There are 10 hidden switches. A switch that is on adds its own fixed numbers to the row, and there is some noise. The rows also spread widely along 15 directions, which tell nothing about the answers.
(in the rows, 128 means zero)
Known rows, each followed by its switches (1 for on, 0 for off):
[135 167 152  73  83  99 167 129 119 139 135 127  95 165 184 114  88 151
 198 132 141 146 161 140 118  60 148 140 175 141 154]
1 0 0 1 0 0 1 0 0 0
[133 177 179 141 173 167 161  81  95 166 135 161  95 125 172  70 139 104
 121  94 101 121  81 152 143 138 141 121 165 132 116]
0 1 1 1 0 0 1 1 0 0
[157 176 174  74 145 125 118 121 116 104 122 173 162 123 126 114  87 137
 144  92 158 147 136 165  84 108  95 123 155 160 120]
1 0 0 1 0 0 0 0 0 1
[ 67 156 161 123 143 120 100 136 179 139 100 111 159 116 124  74  69 151
 102 103  89 127  91  97 169 158  90 126 144 121 145]
1 0 1 1 0 0 0 1 0 0
[120 107 132 139  67 173 153 129  59 139 110 153 100 150 120 116 136  86
 113 118 140  96 162 109 122 108 180 163 113 135 103]
0 0 0 1 0 0 0 0 1 1
[ 77 135 141 110 114  94 118 133 104 131 156  98 113 106 143  92 104 120
  61 101 105 107 128 101 156 115 104 149 130 147 134]
0 1 0 1 0 1 0 0 1 0
[119 113 131  99 186 138  80 119 140 131 182 110 115 126 146 142 178 201
 132 123  74 129 124 168 106 171 154  84 125 139 117]
0 1 0 1 1 1 0 0 0 0
[138 115 132  94 137 154 147 140  68 124 165 133 111 169 128  90 141 108
 113 119  75  84 178 129  59 155 123 116  83 162 106]
1 1 0 1 0 1 0 0 0 0
[110  88  98 152 110 142 147 103  85 141  89 128 149  89 145 180 123 128
 112 160 123 157 122 147 108 148 114 151 151 121 158]
1 0 1 1 0 1 0 1 0 1
[190 101 121 102  92 134 149  95  53 129 106 177 151 123 156 151 118 154
 155 130 132 135 150 179  32 100 116 101 166 138  90]
0 1 1 0 0 1 1 0 0 0
[127  95  92 127 110  96 137 140 124 102 133  88  95 110 143 184 101 172
 167 159 147 194 151 147 131 100 117 138 118 135 160]
1 1 1 0 0 0 0 1 1 1
[126 101 119 105 123 158  93 118 131  94 125 107  96 110  83 167 115 129
 164 195 154 153 122 146  80 153 107 124  86 139 140]
1 0 0 1 0 0 0 0 0 0
[ 96 129 133 114  93 146 132  96 125 137 115 140 116 104 137 144 116 135
 140 161 119 132 116 143  77 168 128 152 147 126 155]
1 0 1 0 0 1 1 0 0 1
[115  75 159 100  71  94  52 136 122 106 127  89  66  73  79 111  85 134
  92 137 164 136  97 127 147  91 105 112 142 108 105]
1 1 0 0 0 0 1 1 0 0
[211 130 152 109 152 165 139 156  54 149 137 107 115 147 145  86  97  94
  94 141 110 171 144 140 113  77 101  77 162 137 109]
0 1 0 0 0 0 1 1 1 0
[ 83  99 128 109  85  66 140  92  96 110 140 132  66 130 142 120 114 105
 170 111 171  97 141 155 145  81 167 160 126 151 126]
1 1 0 1 0 1 0 0 1 0
[132 149 157 168 156 206 160 116 115 157 118 183 124 151 137 157 171 137
 135 113 111 138 111 156 121 192 141 162 131 134 126]
1 1 1 1 1 1 1 1 0 0
[104  88 109 100  90 133  96 111 119  68 134 127 110 125  80 176  88  96
 159 193 188 149 153 162  73 145 118 161  74 166 146]
1 0 1 1 0 1 0 0 1 1
[145 129 151 101  37 118 120 118  71 136 118 140 144 119 126 140  94 136
  71 126 145 104 132 117  97  84 136 158 160 145 124]
0 1 0 1 0 1 0 0 0 0
[154 154 138  81 148  88 124 121 107 102 132 100 115 117 142  87  51 115
 144 134 143 164 121 146 128  75  96 108 141 160 143]
0 0 0 1 0 0 0 0 1 1
[ 60 128 144 116 101 104 131  80 163  99 104 181 128 131 131 119 117 122
 209  89 167 107 141 163 110 137 151 129 127 142 110]
1 1 1 0 0 1 1 0 0 1
[179 161 126 133 122 103 110  81 115 114 123 109 107 132  99 120  74 154
  98 144 148 111  42 134 162 112 178 151  88 174 157]
1 1 0 1 0 1 0 0 1 0
[142 140  95 108 100 134 170 123  76 105 131 157 171 131 185 139 147 180
 129  93  95 120 173 120  56 128 111 109 100 158 104]
0 1 1 0 0 0 1 1 0 0
[ 85 130 162 113 136 127 102 138 163 124 142 118 119 128  93 135 107  97
 128 162 131 141 117 157 125 167 112 150 143 147 172]
0 1 0 0 0 1 0 1 0 1
[184 169 102 105 114 131 149 111 104  69 133 133 130 164 127 122 109 138
 171 134 164 127 133 137  98 106 156 113  51 193 134]
0 0 0 0 0 0 0 1 0 0
[131  90 122 143 142 116 149 151 105 113 157 128  57 142  88 157 142 151
 160 155 115 119 107 168 121 175 122 200  84 158 158]
0 1 0 1 0 1 0 1 0 0
[ 85 113  96 135 196  95 131 117 154 109 156 128 105 129 108 142 166 144
 170 118 117 128 104 181 151 171 126 165  95 156 156]
1 0 0 0 0 0 1 0 0 0
[118 163 161  86 180 141 120  96 116 121 137 165 168 113 147 127 136  69
 130 119 161 150 142 193  89 127  94 118 175 156 137]
1 0 0 0 0 0 0 1 0 0
[102 162 135 114 123  95  97 131 187 107 110 106 148 113 128 109  65 208
 150 103 126 154  98 107 163 118 101 114 126 134 129]
0 0 1 1 0 0 0 0 0 0
[101 134 165 119 134 147 112 116 162 182  82 110 143 101 165 112  96 164
 141 149  74 159  99 131 127 155 112  98 221  81 148]
1 0 1 0 1 0 0 1 0 0

New rows. What belongs after each?
[ 68  78 158  89  59 135  68 127 158 106 109 134 118 123  90 127 114 108
 158 126 168 120 171 130 105 107 149  92 141 111  90]
1 1 0 0 0 0 1 0 0 1
[128  66 111 120 127  59 105 130 129  94 120 155 103 128 105 151 113 184
 196  92 164 139 133 192 144 103 132 167 139 135 105]
1 0 1 0 1 0 0 0 1 0
[ 76 159 163 120  85 157 116  84 102 162 137 139 128  97 163 130 125  89
  58 121 148 130 126 123 137 120 155 156 177 124 147]
1 0 1 1 0 1 0 0 0 1
[164 196 116 106 147 130 178 121 105 127 171 126 128 182 162 115 102 135
 138 158  93 129 137 147  88 149 135 171 102 189 184]
0 0 1 0 0 1 0 0 1 0
[112  82  83 161  92 103 176 133  92 141  83 125 136 145 140 138 102 101
 153 129 134 154 156 135 172  76 141 165 158 127 139]
0 0 1 0 0 0 1 0 1 1
[176 135 159 135  55 195 118 138  94 137  77 132 128 150  94 146  77 106
 110 170 176 156 122 108 136  89 174 138 137 131 131]
0 0 0 1 0 0 0 1 1 1
[136 139  92  96 106  72 124 119 132  85 136  68 128 138 136  93  52 144
 125 138 110 131 136 103 127  95 130 108  83 166 154]
1 1 1 0 0 0 0 0 1 1
[121  90  99 102 143  85 105 141 150  82 111 101 142 135 121 126  91 125
 204 126 172 182 174 162 142  62 114  67 132 144 113]
0 0 0 0 0 0 0 0 0 1
[139 152 178 119 173 108 115 124 122 132 156 123  88 122 134  58  83 140
 109  89 109 134  86 151 159 129 121 110 147 147 120]
0 1 1 1 0 1 0 1 0 1
[141 149 124  98 100 137 126 139  90  98 148 119 143 111 125 154 110 146
  79 132 125 140 147 111  88 123 101 156  97 164 144]
0 1 0 1 0 0 0 0 1 1
[113  92  91 136  87 139 154 113  66 118 113 145 156 156 142 147 148  80
 126 111 152 109 191 125 122  78 164 134 107 154  97]
0 1 0 1 0 0 0 0 1 0
[ 89  58 111 136  88 155 114 153  81 164 147 130 138 112 146 188 185 169
  65 128  98 133 171 138 105 157 141 162 158 105 129]
1 0 1 0 0 1 0 1 0 0
[132  85 127 103 165 137 110 116 119 123 135 140 139 145 126 112 131 134
 159 131  95 125 143 178  75 151 125  79 132 132 101]
1 1 1 0 0 0 1 1 0 0
[104 141 109 149 147 133 112 150 154  90 109 120 159 125  97 105 125 153
 115  82 126 128 118 101 170 149 110 116  63 155 113]
0 0 0 0 0 0 0 1 0 0
[158 148  96 134 119 124 130 185 142 123 124  74 125 119 124 171  96 215
 114 142 126 210 126 100 156 110  84 130 105 141 163]
1 0 0 0 0 1 1 0 0 0
[ 90 172 118 119 114 169 151  77 116 142 117 137 147 133 201 111 159 100
 140 104 143 136 165 117 127  98 177  66 133 140 112]
1 0 0 0 0 1 1 0 0 0
[132 137 110 129 173  75 151 119 161 120  89  93 164 149 124  89  37 140
 174 160  73 138  80 138 137 141  82 121 132 155 175]
0 1 1 1 0 0 0 1 0 0
[191 116 149  82 105  99  83 104 123 127 119 115 120 127  97 135  70 194
 150 176 121 120  71 165  84 108 149 119 158 135 136]
0 1 0 1 0 0 0 0 0 0
[171 145  94  95 112 139 104  98  90  94 141 128 195 176 124 126 116 134
  80 119 132  88 143 119  97 102 191 105  62 190 113]
1 1 0 1 0 0 0 0 1 0
[ 93 133 118 147 170  98 110  89 151 129 131 119 136 104 134 155 122 112
 121 115 168 169 102 168 190 102 128 153 156 136 149]
1 1 1 0 0 0 0 0 1 0
[ 79 220 165 139 133 178 148  68 128 153 108 147 158 105 193 103 128  86
  98  88 146 139 120 102 159 111 155  97 156 143 132]
0 1 0 1 0 1 0 0 1 1
[171  82 115 130  95 119 138  84  29 106  75 164 145 104  91 100 115  52
  85 111 134  71 119 143  85 109 115 143 123 146  87]
1 1 0 0 1 0 0 0 0 0
[123 211 145 128 107 170 172  58 107 145 130 165 120 114 192 150 174 163
 132  98 134 108 107 116 107 135 183 147 117 145 140]
1 1 0 1 0 0 0 0 0 0
[192  67 126 143  87 142 105 106  60 170  91 115 108 122 134 140 106 169
 120 141 141 144 104 146 145  53 194  81 179 103  86]
0 1 0 1 0 1 0 0 1 0
[112 104 157 156 170 179  87 117 124 201 108 100 104 112 125  93 141 124
  79 136  76 135  80 138 181 157 181  98 191  86 129]
1 0 0 0 1 1 0 0 1 1
[ 99  55 148 119 121 131  31 148 141  89 134 136 124 134  30 119  95 112
  94 128 156 115 123 162 130 168 138 142  95 144 104]
1 0 1 0 0 1 0 1 1 1
[ 79  95 110  73 121  77  75 122 130 102 175  78 169 136 123 132  78  88
  75 166 120 126 161 144 116 102 107 141 140 161 158]
0 1 1 1 0 0 0 0 1 0
[ 99 157 141 148 148 124 152 112 156 122  68 149 148 136 109  74  92 130
 162 103 101  96  80 121 140 185 128 134 104 150 146]
1 0 0 0 0 1 0 1 0 1
[107 181 138 110  91 173 188 128 107 121 134 148 100 134 198 123 141 137
 164 120 109 140 191 107  68 165 126 133 111 145 143]
1 0 1 0 1 1 0 1 0 1
[180 132 105 165 165 174 144 141 133 148  98 140 174 179 103 136 130 173
 132 119  82 135 117 127 123 157 147 125  98 141 121]
1 1 1 0 0 0 0 0 0 0
[127 168 139 117 165 168 157  48  87 146 152 143  92  94 195 134 173 124
 158 142 119 132 109 168  74 143 148  92 140 141 129]
0 1 0 1 0 1 0 0 0 0
[134  72 104 121  92 134  91 145 125 136 122 107 184 197  89 159 131 108
  92 152 124 111 175 137 136 107 193 130 132 147 135]
1 1 0 0 1 1 0 0 0 0
[134  89 125 186 147 183 141 128  98 156  57 131 109 139  77  91 117  90
 121 131  90 104  88 113 169 165 154 149 109 112 116]
1 0 0 1 1 0 0 0 1 1
[109 138 116 129 150 157 164 110 110 158 105 145 169 122 156 145 146 144
 141 142  72 133 119 143  95 164 124 142 157 130 160]
0 0 0 1 0 0 1 0 0 1
[147 113 128 131  92 131 137 189 108 115 125 112  96 139 114 154  83 138
 130 140 163 195 162 124 147  93  82 165 126 134 137]
1 0 1 0 0 0 1 1 1 0
[152  82 136 124 131 147  85 131 114 143 133 158 171 186  67 157 139 133
  93 123 132 109 128 179 123 134 197 148 135 152 124]
1 1 0 1 0 1 1 0 0 1
[107 112 115 147  60 144 188 100  67 142  91 167  99 109 158 145 160 159
 157 105 114  93 134 116 101 132 170 176 127 119 121]
0 0 0 1 0 0 0 0 0 1
[170  72 119 134 176 168 105 178  82 129 143 126 134 163  91 117 151 147
  89  99  93 140 148 152 134 139 142 105 100 144  95]
1 0 0 1 0 0 1 1 0 1
[101 150 170 102 126 162 108 134 119 126 157 136 100 124 160 102 117 124
 115  97 151 165 159 137 131 118 127  96 139 138 111]
1 0 1 1 0 1 1 1 0 1
[179 144 146 107 108 150 150  96  69 162 147 125  64  97 175 153 108 170
 144 185 114 168 100 167  70 126 139 142 180 123 161]
0 0 1 1 0 1 0 0 0 1
[167 164 137 130  90 143 159  86  58 110 102 140 100  96 135 142  95  72
 110 142 179 148 110 131 128  84 128 168 130 158 144]
0 1 0 1 1 0 0 0 1 1
[ 83 130 120 155 140 177 167  74  97 116  99 179 113 112 147  93 163  79
 155  85 122  97 137 124 102 161 117 114  87 135  77]
1 1 1 0 0 0 1 0 1 0
[110  77 104 137 133 103  96 128 149  95 110 123 122 116  62 164  99 152
 147 164 124 131  86 157 132 176  97 191 103 142 148]
0 0 1 1 1 0 0 0 0 0
[121 108 171  79 103 103  72 120 132 147 143 103 116 104 115 163  79 131
 112 182 153 162 108 173 121  82 116 150 223 116 161]
0 1 0 1 0 0 0 0 1 0
[196 134 138 111 135 196  93 108  51 102 153 128 101 109 127 102 130  70
  69 109 182 169 167 135  96  75 128  48  95 145  60]
1 1 1 0 0 0 0 0 0 1
[121  27 126 119 107 109  28 160 123  83 138 141 163 119  36 172 124 147
  77 104 175 136 146 173 127 120 129 137 122 138  84]
0 1 1 0 0 0 0 1 0 1
[126 156 114 110 145 159 154  99  97 124 132 131 145 140 152 118 142  74
 131 140 127 127 154 137  91 126 128 121 114 159 142]
1 0 0 0 0 0 0 0 0 0
[160 100 110 136 109 108 148 118  58 160 102 130 158 122 153 121 103 123
  80 102 111 133 137 135 139  69 124 138 183 119 113]
1 1 1 0 0 0 0 0 1 0
[ 73 101 146 147 157 150  93 140 157 137 147 135 132 144 120 143 159 140
 115  77 143 147 147 146 191 131 172 126 132 124 113]
1 1 1 1 0 0 0 1 0 1
[175  86 149 129  84 169 140 148  74 181  98 120  92 137 121 138  84  93
 129 193 138 181 139 152 105  88 108 135 204  97 132]
1 0 1 0 0 1 1 0 0 0
[ 94 113 134 130  90 170 130 129 105 134 134 151 156 148 116 169 151 120
  87 138 113 102 157 122  92 168 138 188 114 140 142]
1 1 1 1 0 0 0 1 0 0
[135 161 173 104 121 130 113 100 119  93 130 124  51  75 111 105  79  95
 148 135 187 169  91 145 132  96  84 117 128 139 124]
0 1 0 1 0 0 1 0 0 1
[109 144 120  86 131  73 142 120 138  76 129 152 135 141 121 120 100 114
 190 103 168 131 159 167 105 108 108 151 111 176 145]
1 0 0 0 0 0 0 0 0 1
[126  88 166 155 129 200 138 112  93 173  80 175  92 125 124 118 163 105
 173 110 134 125 142 150 111 126 151 102 165  87  67]
1 1 0 0 0 0 0 0 1 0
[ 94 149 122 100 161 109 132  96 149 113 142 130 147 145 160 131 136  83
 180 118 169 162 163 174 139  78 135  91 155 154 130]
0 1 0 0 0 0 1 0 0 0
[ 66 101 166 136 114 133  89 131 169 143  82  90 116 113  77 103  80  40
 115 174 128 130 102 119 172 140 105 141 172 105 158]
1 1 0 0 1 0 0 1 0 0
[141 165 114 138 146 171 159 105 108 148 119 111 118 127 154 127 135 114
 126 160 117 150 122 126 117 138 137 113 120 144 153]
1 0 0 0 0 1 0 0 0 0
[103  85 142 103  99 121 120 111 117 138  94 198 159 132 136 166 144 168
 197 101 156 121 161 190  80 123 169 135 186 120 105]
1 0 0 0 0 1 0 0 1 1
[110  87 105 117 150 129 108 141 111 118 134 125 137 118 140 134 151 190
 140  93 103 137 154 142 119 129 139  95 113 132  95]
0 0 0 1 0 0 0 0 1 1
[107 111 141 118 146 217 135 152  90 130 111 127 106 124 132 104 139  81
 130 141  87 149 179 106  80 170  87  91 108 115  97]
1 0 0 1 1 0 1 0 1 1
[122 146 139 141  47 181 125  69  86 140 115 153 102 103 150 175 166 138
  99 116 190 120 120 113 127  96 204 132 121 125 107]
1 1 0 1 0 1 0 0 0 0
[ 74  77 137 134  79 161  94 143 157 127 107 100  71 125  81 119 103 130
 148 171 108 121 128  97 114 167 117 131  99 101 113]
1 1 1 0 0 0 1 0 1 0
[169 153 138  78  70 158 118 105  75  91 140 116  97  99 121 161  99 126
 102 192 161 139 123 133  47 132 126 149  93 163 165]
1 0 0 1 0 0 0 1 0 1
[ 92 177 115 135 103  97 160 122 132 129 135  98 141 146 153 125  84 119
  94 119 126 137 131  91 174 104 123 175 114 164 179]
1 1 1 1 0 1 0 0 0 0
[138 197 144  87 112 100 159 121 137 114 107 118 124 103 150 128  62 141
 166 156 142 175 111 131  97 107  55 150 154 147 180]
1 0 0 0 0 0 1 0 0 0
[105  84  97 125  32  89 137 131  88  93  93  74  70  81 125 153  64 135
 134 181 155 149 125  97 132  99 115 159  99 135 163]
1 0 0 1 0 1 0 1 1 1
[160 151 115 124 140 135 169 108  76 146 141 145 157 151 136 141 115 112
  91 157  84 113 122 150  72 162 116 186 126 168 172]
1 1 1 0 0 1 0 0 1 0
[160  90  93 159 117 127 144 138  99 156  97  99 144 151 113 157  85 167
 100 177  90 146  86 131 152 134 143 181 138 131 175]
1 0 1 1 0 0 1 1 1 0
[191 117 147 121 132 162  93 163 129 129 145 110 111 173  92 118 102 161
 119 141 119 152 132 137 123 125 148 103 107 139 116]
1 1 1 0 0 0 0 1 0 0
[ 73  80 130 126 141 129 169 101 100 110 113 173  75  93 141 176 165 119
 234 141 136 131 148 190  67 175 104 170 128 127 137]
1 1 0 1 0 0 0 1 1 1
[ 75  50 118 114  99  99  99 137 116  89 154 108  68 116  88 122 112 102
 132 150 127 114 139 152 114 150 118 156 100 137 124]
0 1 1 0 0 0 1 1 1 1
[ 81 141 107 131  97 168 106 107 115 125 135  78 135 116 159 125 110  76
  71 151 157 166 158  86 161  89 134  84 113 141 128]
0 0 1 1 0 1 0 0 0 0
[186  95  96 171 115 150 190 159  58 151  85 139 137 166  89 128  96  90
 104 150  95 130 137 127 118 131 115 205 119 140 152]
1 0 1 0 0 0 0 0 0 1
[101 179 176 126 139 162 145 112 128 104 142 181  90 103 118 138 153 122
 155  93 167 130 120 142 108 160  90 171 103 151 116]
0 1 0 1 0 0 0 0 0 0
[ 62 158 184 121  82 155 133  64 114 135 124 128  41  61 138 144 123  45
 114 189 167 131  77 140 123 159 110 186 161 125 181]
1 1 0 1 1 1 1 1 0 0
[108 103 137 115  62 165 107 157  90 163 108 122 166 103 123 157 125 132
  42 145 108 136 162 100  91 129 100 146 171 105 131]
1 0 0 0 0 1 0 0 0 0
[106 125 156 126  77 175 132 162 115 137 123 130  83 142 110 119 124  97
 138 142 148 139 167 109 121 124 123 141 124 126 116]
0 0 0 0 0 1 0 0 0 0
[ 88 140 188 120  80 161  99 115 150 147  78 156 120  95 105 135 104 113
 142 132 174 142 113 128 128 122 112 144 185  96 124]
1 0 0 0 0 0 0 0 0 0
[115 111 111 156  67 136 136  65  87 128  90 147 119  97 153 157 126 122
 119 126 177 132 108 133 139  98 172 126 130 131 112]
1 1 1 0 0 1 1 1 1 0
